The same things were measured in two ways. Each way mixes the same 4 hidden numbers, adds some noise and spreads widely along 2 directions of its own, which tell nothing about the thing.
Some things both ways: the first way, then the second way.
[ 0  8 -4 -2  7 -4  4 -5 -6 -3]
[ 1 -4 -1 -1  2 -3 -5  5]

[ -8  -3 -12   4  -4   8  -5  16  16 -13]
[  2  12  13 -11 -10  -7   3 -10]

[  2   0  -3   2  -3  15 -12   8   7  -3]
[12  3 19 -9 -2 -4 -7 -8]

[  1 -14  -4 -15   6  11 -10   5  -6 -17]
[ 1  3 37  3  2  5 -5  2]

[-2 10 -5  7  2  5  0 -1 -3 -7]
[  8   5   1  -9  10  -1 -10  -7]

[-2  9 -8 -2  7  0  7  2  1  6]
[  3  -4   1 -11  -6  -2   6  -8]

[ -3  13   2   5  -1 -25  16 -11   3   7]
[ -8   7 -26   7   9  -9  -1   8]

[ -2 -13  -5  -5   1  12  -7  11  -1 -13]
[ 4 -5 21  2 -3 -7 -4  0]

[ -3 -13  16  14 -17  -6  -2   3   9   9]
[-13 -10 -10  -5 -10   8  21  -4]

[ -1 -15   3  -2  -8  -2  -7   4   8 -12]
[-7 -1  9  6 -4 -9  2 10]

[ -3   2   7   8  -7 -18   9  -5   4   6]
[-10  -2 -20   0  -5   0  14   6]

[ -5  -7 -18 -13   6   9  -2  18  16  -1]
[  4   4  26 -13 -15  -3   9 -10]

[ -2 -28   2  -8  -2  15  -9  18  -2   1]
[ -2 -20  26   1 -12   6  14  -7]

[ 0  1  2  2 -1 -2  0 -2 -2 -3]
[  2   9   2   6  13  -5 -11   1]

[ 2 10  1  5 -1 -6  5 -6  3 12]
[  1  -5 -12  -6  -1  -4   2   0]

Other things, the second way, with their names:
q242: [-6  1 12  2 -5  2  4 17]
q911: [ -6  -6  -5  -2 -13 -12  15 -17]
q89: [ 6  1  4 -3  6 -4 -8 -1]
q253: [  8   2   9   2   7  -4 -13   2]
q718: [ -1  -6 -11 -10  -3   7  10  -4]
q476: [-1 -9  9 -7 -3 15 10 -5]
q472: [-3 17  7 -7  3  2 -1 -3]
q12: [  9   0  10  -9  -5 -16  -7   0]
q904: [ -2   1  -3 -10 -15 -14  11  -1]
q381: [-22  -3 -11   6  -9   7  23   8]
q895: [-2  9 14 -9 -5 -2  5 -1]
q360: [ -5  12   2   1  -8 -18   4  13]
q942: [  6  13  -6   8  18 -12 -19   7]
q855: [ 4 -4  4 -1  2 -1 -4 -2]
q864: [ 6 -9 -1  4  9  0 -9 -3]
q166: [ 1 -6 -1  3  0 -6 -3  6]
q25: [  2  13   1  10  11 -14 -14   6]
q704: [ 10 -11  13  -4  -6 -13  -4  -7]
q250: [ 21   4  27 -20  -6 -13 -11 -13]
q691: [-2  0 -9 -2  0 -6 -1  1]
q862: [ 2 15  3 -6 10  1 -6 -6]
q79: [ 10  -1  -8 -11  -1 -10  -6  -3]
q697: [-3 -7  4  1  1  6  3  0]
q955: [  2  -1 -10   5   7 -16  -7   5]
q478: [-5  1 -7 -5 -1  7  8 -4]
q156: [-4  8 10  0  8 11  0 -6]
q122: [ 1 -4 10  5  0 -9 -7 10]
q674: [ 16 -22  13 -12  -2   0  -3 -18]
q273: [ 15 -15  18  -9   6   8  -8 -19]
q861: [ -8   6 -10  13   9  -8  -5  10]
q576: [-15 -12   7  11  -8   4  15  11]
q16: [  2  -2   4   1   5   0  -3 -14]
q992: [ 0 -1 -2 -3 -2 -6 -3  7]
q813: [  7  -5  -3   9  14  -6 -17   4]
q233: [ 2 -3  4 -6 -5 -3  3 -8]
q286: [  0  -1 -18  12  10 -15 -11  10]
q211: [ 0 -6 -9  4  2 -6 -3  4]
q835: [-3 -5 -6 -3 -3 -1  6 -3]
q50: [ -5 -10 -15   0  -5  -6   8   6]
q87: [-11 -14   7   6  -3  13  16  -3]
q616: [-5 -5  2  1 -8 -3 11 -2]
q812: [-3  1  0  1  3 -1  0  3]
q235: [ -5  -2 -19  -8 -17 -17  12   4]
q42: [ 0 -7  1 -6 -6 -3  7 -6]
q800: [  1  -6 -12   5   6  -6  -6   6]
q567: [-5 12  4  9 10 -3 -5  5]
q223: [-14   0 -25   8   2  -2  12   3]
q554: [  4  18  13   6  15  -3 -20  15]
q393: [ 3 -6  3  8  4 -9 -8  3]
q745: [  6 -15   1  -2  -1  -5  -2  -7]
q382: [-2 -9  0 -6 -3  6  9 -3]
q189: [ 3  2  3  2  4 -3 -4 -2]
q941: [-10   6 -13   6  -2  -3   4  12]
q963: [ 3 -9 -4  1  0 -9 -3 -1]
q404: [ 22 -13  -6  -3  13 -16 -26  -8]
q870: [ 4  4 14 -3 -4 -6 -3 -5]
q588: [  6 -17  -8  -4   5   6  -3  -3]
q187: [  6   6   8   4  10  -6 -13  -1]
q959: [-2  0  5 -6 -6  1  6 -4]
q565: [ 4 -6 -1 -1  2 -4 -3 -6]
q708: [ 6 -3  9 -1 11  6 -9  1]

Some of these things the first way, each followed by its name:
[ -5  10 -22   0   7  25 -10  16  10 -15]  q250
[  1 -12   4  -4  -6   0 -11  -3  -2 -23]  q242
[-1 17 -5 12 -4  4 -2  0 10  1]  q79
[-5  1 -5  6 -7 -4 -2 10 22  2]  q904
[ -1   7  -7  -3   3   0  -5  -8  -7 -31]  q554
[ -1   6 -12  -6  16  17   5  10 -10  13]  q674
[ 3 15 -6 -3  6 -7  6 -6  5 13]  q862
[-2 -4 -8 -3  1 10 -5 13 12  7]  q704
[ -1  10  -1   5  -1  -5   1  -7  -3 -11]  q942
[  2  -1  -1 -10   4 -14   6  -5   3   5]  q567
[ -7 -11  -4   0  -3  -7  10  19  23  33]  q911
[ 6 -3  0 -9  0 -3 -7 -4  8  3]  q122
[ 3  1 -8 -9  2 -3 -4  0 15  2]  q895
[  4 -22  16  -8  -5  -6   2   2  -1  25]  q87
[-4 -6  6  9 -6  4 -2  3 -7 -7]  q382
[ -1 -19  19   7 -18 -16  -1  -2  10   6]  q381
[-5  2 -9 -3  7  1  5  9  5  6]  q233
[  4 -25  12 -13  -4 -12   0  -1   3  12]  q576
[ -4   7 -16  -4   6   4   0   7   9  -6]  q12
[ 2 -3  5 -3  0  5 -4 -3 -9  0]  q476
[ -3   7  -3   8  -9 -14   2   1  27   8]  q235
[ -4   0  11  11 -10 -21  11  -5   4   9]  q223
[ 0 -6  0 -5  0 -8  5  5 10 17]  q616
[ 1  8 -6 -4  8  0  3 -3  0  7]  q89
[  0   0 -11 -12   8  -1   4   7  10  12]  q870
[  2  -7  12   2  -9 -16   3  -4   9  14]  q861
[ 6  4  5  0  2  6 -5 -9 -8  0]  q708
[-1  8 -8 -5  7 -7  6 -5 -1 -5]  q992
[  0   3  -9  -8   1 -16   1  -2  22  -3]  q360
[ -4  20  -9  14   5  18   2   5 -12  -7]  q404
